Each new row is followed by its nearest point in the smallest flat space through zero that holds the last named rows.
(in the rows, 128 means zero)

K_281 (3 x 9):
[[131 151 185 157 164  84 126  38 110]
 [128 124 169 172 120 108  97  56 108]
 [129 161 169 157  92 140 137 154 140]]
New rows:
[128 122 121 167 135 141  67 121 130] | [126 107 128 148 105 133  99 109 118]
[119 147 113 133 112 147 118 134 113] | [127 124 126 133 113 137 123 139 130]
[111 122 129 107 145 146 178 108 158] | [129 140 125 110 153 120 148 133 132]
[125 129 120 125  88  93 135 158 139] | [128 132 127 130 112 140 131 152 135]
[140 127 118  95 135 131 117 159 125] | [128 123 107 110 133 135 136 151 133]
[143 136 136 117 138 105 130 119 113] | [129 134 134 125 145 117 134 113 126]

K_8 (3 x 9):
[[165 111 137 163  93 106 105  55 135]
 [142 139 153 120  98 119 156  96 134]
 [183 135 128 161 112  85 102 141 142]]
New rows:
[131 141 149 126 133 126 123 124  85] | [127 129 130 125 126 129 132 125 128]
[106 119 114 139 119 132 125 114 110] | [116 117 123 130 132 139 121 111 123]
[125 155 173 108 158 147 130 125 139] | [117 137 136 111 127 135 150 134 127]
[ 93 129 146 179 130 136 155 144 119] | [118 129 127 121 133 135 133 133 126]
[146 151 118 149 120 143 154 122 127] | [136 134 136 126 119 122 137 124 131]

K_446 (3 x 9):
[[147 115  88 132 144 193 156  88 145]
 [106 121 117 159 112 141 119  74 124]
 [123  99 145 107 162 145  97  99  86]]
New rows:
[ 88  99 138 124 105 103 124 126  96] | [107 125 147 135 120 105 103 118 108]
[104 117 111 153  98 161 163 112 105] | [121 127 110 150 116 146 135  95 138]
[168 170 116 138  95 135 164 121 128] | [136 142 108 141 112 135 154 135 157]
[169  96  95 142 129  89 116 104 128] | [124 126 125 134 126 132 126 117 127]
[151  98 116 140 117  94 155 142 125] | [131 136 127 129 121 120 136 144 138]
[141 121 168  95 149  85 115 134  91] | [125 119 162 100 148 102  99 152  95]

K_448 (3 x 9):
[[157  93 124 127 162 126 120 134  72]
 [ 93 177 120 141 130 105 163 137 167]
 [111 140 125 143 123 190 134 118 105]]
New rows:
[142 126 126 103 144 114 136 154 133] | [136 123 127 125 139 103 130 135 127]
[130 126 143 131 133 130 134 142 126] | [128 128 127 129 132 127 130 129 124]
[138 146  69  92 134 160 138 128 139] | [119 137 126 134 126 144 134 126 126]
[ 68 108 118 150 122 151 134 141 131] | [111 146 125 138 124 154 139 125 128]
[137  65 146 100 124 133 139 116 136] | [150  99 136 114 118 126 103 123 124]
[176 101 141 131  83 125  99 127 121] | [154  92 140 109 106 130  93 118 130]

K_607 (3 x 9):
[[122 121 150 170 154  97 130 150  98]
 [144  86 152 129 161 109 129 165 109]
 [140 156  66  95 102 100 162 187 136]]
New rows:
[121 141 124 151 130 138 120 141 145] | [122 139 125 138 125 125 129 125 126]
[139 162 152 172 111 165 133 129 147] | [114 147 131 148 121 133 123 103 128]
[ 89 134  52 152 144 109 129 145 103] | [119 160 104 148 119 100 145 152 117]
[126 122  84 144  74  53  79  87 142] | [115 161 110 140 110 126 133 117 131]
[106 150 129 137 136 128 136 103 140] | [116 147 127 143 120 133 124 107 129]

K_684 (3 x 9):
[[ 77 143 129 143 103 153 126 160 129]
 [134 135 122 126 145 160 108 123 141]
 [128  74 141 138 106 109 116 153 116]]
New rows:
[164  95 152 156 149 106  93 164 116] | [151  74 137 131 127 120 104 137 124]
[ 97 172 109 149 124 166 124 165 119] | [ 83 163 123 138 118 166 125 147 137]
[162 124 167 142 154  92  93 113  88] | [163 100 132 121 137 104 126 115 123]

K_551 (3 x 9):
[[122 104 115 113 119 163 134  59 153]
 [ 58 118  94 125 131 130 141  80 218]
 [109 137  69 152 164 154 138 115 131]]
New rows:
[ 98 144 171 139 148 124 131 140 170] | [101 132 136 126 122 103 128 142 161]
[141 135 121 101 157 125 142 118 101] | [142 128 121 132 134 140 128 126 108]
[130 143 121 162 134  86 119 110 127] | [120 134 122 134 134 121 129 140 132]
[115 129 149 186  89  95 135  96  92] | [137 126 141 123 121 125 125 131 122]
[107 130 117 128 134 204 150 100 143] | [121 117  96 129 138 162 135  82 138]
[160 172 134  98 117 147 147  91  95] | [158 118 134 121 122 151 126 106  99]

K_425 (3 x 9):
[[129 130 128  96 141 119 120 131 144]
 [131 167 159 121 172  88 124 139  62]
 [112 152 128 173  95 133 118 140 132]]
New rows:
[137 113 120 146 132 148 152  91 175] | [132  97 112 130 112 152 138 116 152]
[ 97 134 124 131 115 148 138 110 151] | [123 123 120 136 110 139 125 128 149]
[123 163 148 107 133 127  97 129 150] | [118 155 133 108 131 111 107 144 148]
[137 138 170 143 168 169 125 100 109] | [136 123 135 135 142 125 140 121  96]

K_599 (3 x 9):
[[ 86 133 188 125 133 130  97 118 141]
 [165 174 117 111 122 118 114 139 100]
 [134 163 122 146 128  86 102 125 168]]
New rows:
[119 166 150 125 130 155 127 135 163] | [118 141 148 128 129 121 111 125 136]
[156  91  98 149 161 129 152 170 155] | [139 101  86 145 128 124 157 128 144]
[134 134  96 156 159 138 124 146 158] | [135 125 104 144 128 112 135 127 151]
[ 89 167 106  90 140 160 125 138 106] | [133 139 142 110 126 142 123 132  99]

K_199 (3 x 9):
[[157 177 141 140 142 163  88 104  87]
 [137 111 115 146 115 131 105 135  93]
 [175 109  59 139 143 103 123 148 130]]
New rows:
[ 85 151 107 121 164 114  98 116 155] | [132 143 130 119 141 127 138 123 146]
[104 126 138 147 143 134 170 150 138] | [111 121 137 119 125 121 145 130 147]
[ 95 127 167 156  86 100 147 130 102] | [ 90 104 159 131  99 133 128 131 113]
[144 141 167 164  88  86 154 155 157] | [111 115 134 121 122 120 144 133 144]
[144 160 148 168 161 121 144 150 168] | [139 152 125 116 149 127 140 121 154]

K_498 (3 x 9):
[[126 119 157 123 159 138 143 137 133]
 [134 164 137 165 169 130 121  92 128]
 [111 180 141 168 164 150 108 119  68]]
New rows:
[128 125 144 157 127 158 110 125 129] | [126 138 133 137 140 133 126 125 119]
[139 158 136 144 121 131  71 115 131] | [129 154 114 150 127 125 113 108 117]
[101 107 138 119 146 126 135 139 132] | [125 115 144 117 139 134 139 142 129]

K_574 (3 x 9):
[[130 142 146 177 160 190 131  93 173]
 [133 123 128 144 137 141 153 152 156]
 [129 159 177 120 194 156  92 142 159]]
New rows:
[155 118  96 166 114 145 158  99 166] | [131 115 109 172 111 156 164 108 150]
[168 102 117 111  85 150 131 123 149] | [129 118 113 140 111 128 146 125 129]
[ 87 153 105  93  96 111 153 140  96] | [126 117 111 108 102  97 131 137 101]
[108 134 160 135 109  86 109  89 122] | [123 133 128 118 120 121 105  99 104]
[112 137 138 145 147  96 102 126 166] | [128 137 142 125 146 135 118 133 136]
[128 139 110 133 159 152 166 150 161] | [134 125 132 147 144 147 154 155 163]

K_653 (3 x 9):
[[203 125 144 118 119 110 152 124 152]
 [144 137 109 143  53 139 152 120 155]
 [152 164 155 141  93 136 124 139 130]]
New rows:
[ 90 147 145 137 136  84 151 150 126] | [114 134 134 130 137 131 118 132 119]
[140 139 170  82 135 120 106  83 118] | [148 135 150 122 150 121 122 134 122]
[161 105 137 156 137  80 126 124  98] | [154 122 139 118 148 117 132 128 130]
[107  87 135 165 144  91 115 117 158] | [118 108 113 121 145 123 132 121 129]

K_334 (3 x 9):
[[152 141 130 102 131 112 110  95 110]
 [152 110 107 149 119 135 143 182 106]
 [107 102 126 159 138 153 138 127 120]]
New rows:
[105 128 126 140  74 175 138 128 109] | [116 113 126 148 131 142 136 136 126]
[104 106 155 140 112 105 131  81  96] | [118 119 134 131 143 138 119  85 114]
[113 114 125 169 116 128 199 141 145] | [103 111 125 158 126 147 147 162 144]
[167 138 150 124 176  94 132 116  84] | [162 129 121 113 132 119 114 106  92]
[165 104 155 155  97 136  88 145 160] | [132 129 124 130 122 126 133 147 131]
[ 92 128 136  86 113 204 113 147 137] | [104 126 134 137 129 136 135 131 148]

K_488 (3 x 9):
[[ 91 136 101 157 128 110 101 144  82]
 [139  95 120 143 135 118 136 155  62]
 [112 113 121 117 114 148 132 172  80]]
New rows:
[157  98 115  96 100 120 163 114 123] | [157 106 142 114 130 137 151 132 126]
[140 122  87 145 120  84 109 115 102] | [126 125 114 161 143  97 115 119 101]
[141 132 118 105 110 112 147 131  94] | [134 114 128 126 128 131 135 141 107]
[147 171 147 127 119 156  87 143  91] | [110 132 122 125 120 136 122 144 115]
[165 129 135 154 142 107 131  85 161] | [160 128 137 145 149 101 132  85 160]
[113 133 118 138 124 153 158 138  96] | [120 120 124 123 121 137 129 150 103]

K_145 (3 x 9):
[[137 147 113 156 123 137 146 123 164]
 [153 165 128 126 145 126 143 145 137]
 [121 134 109 127 120 130 167 137 114]]
New rows:
[ 83 152 121  86 120 128 172 136  87] | [114 127 112 103 123 123 173 148  79]
[191 157 191 125 122  73 117  88 119] | [156 150 155 115 156 120  93 137 136]
[130 127 135 106 106 107 191 129 137] | [123 137 109 127 121 130 168 138 115]
[124 167 117 161  81 125 131 191 129] | [136 149 113 137 128 132 158 136 137]

K_935 (3 x 9):
[[101 148  96 141 115 129 128  86 177]
 [123 125 109 113 163 153 127  89 161]
 [ 88 151 158 150  90 151 106  86 143]]
New rows:
[169 131  88 132 124 154 103 150 148] | [136 124 107 123 140 120 137 132 137]
[ 96 100 168 136 147 104 156 168 149] | [136 124 133 128 126 121 130 144 114]
[160 110 110 123 156 170 139 144 148] | [144 114 114 108 167 138 134 126 133]

K_339 (3 x 9):
[[ 66 130 113 117 103 198 143 121 122]
 [ 95  79 162  96  60 193 113 124  85]
 [ 80 133  96  83 102 138 114 147  91]]
New rows:
[111 155 121 101 165 160 112 109 152] | [107 145 109 133 138 143 141 125 140]
[ 92 120 157 158 109 139 161  98 141] | [119 121 143 147 123 169 144 112 143]
[150 171 139 103  95 104 164  87 129] | [135 130 128 131 133 120 128 128 131]
[ 90 157 150  95 132 117 169 141 140] | [108 142 108 123 132 135 133 131 129]
[111 163 144 168 122 117 149 168  99] | [124 136 118 128 134 124 130 130 131]
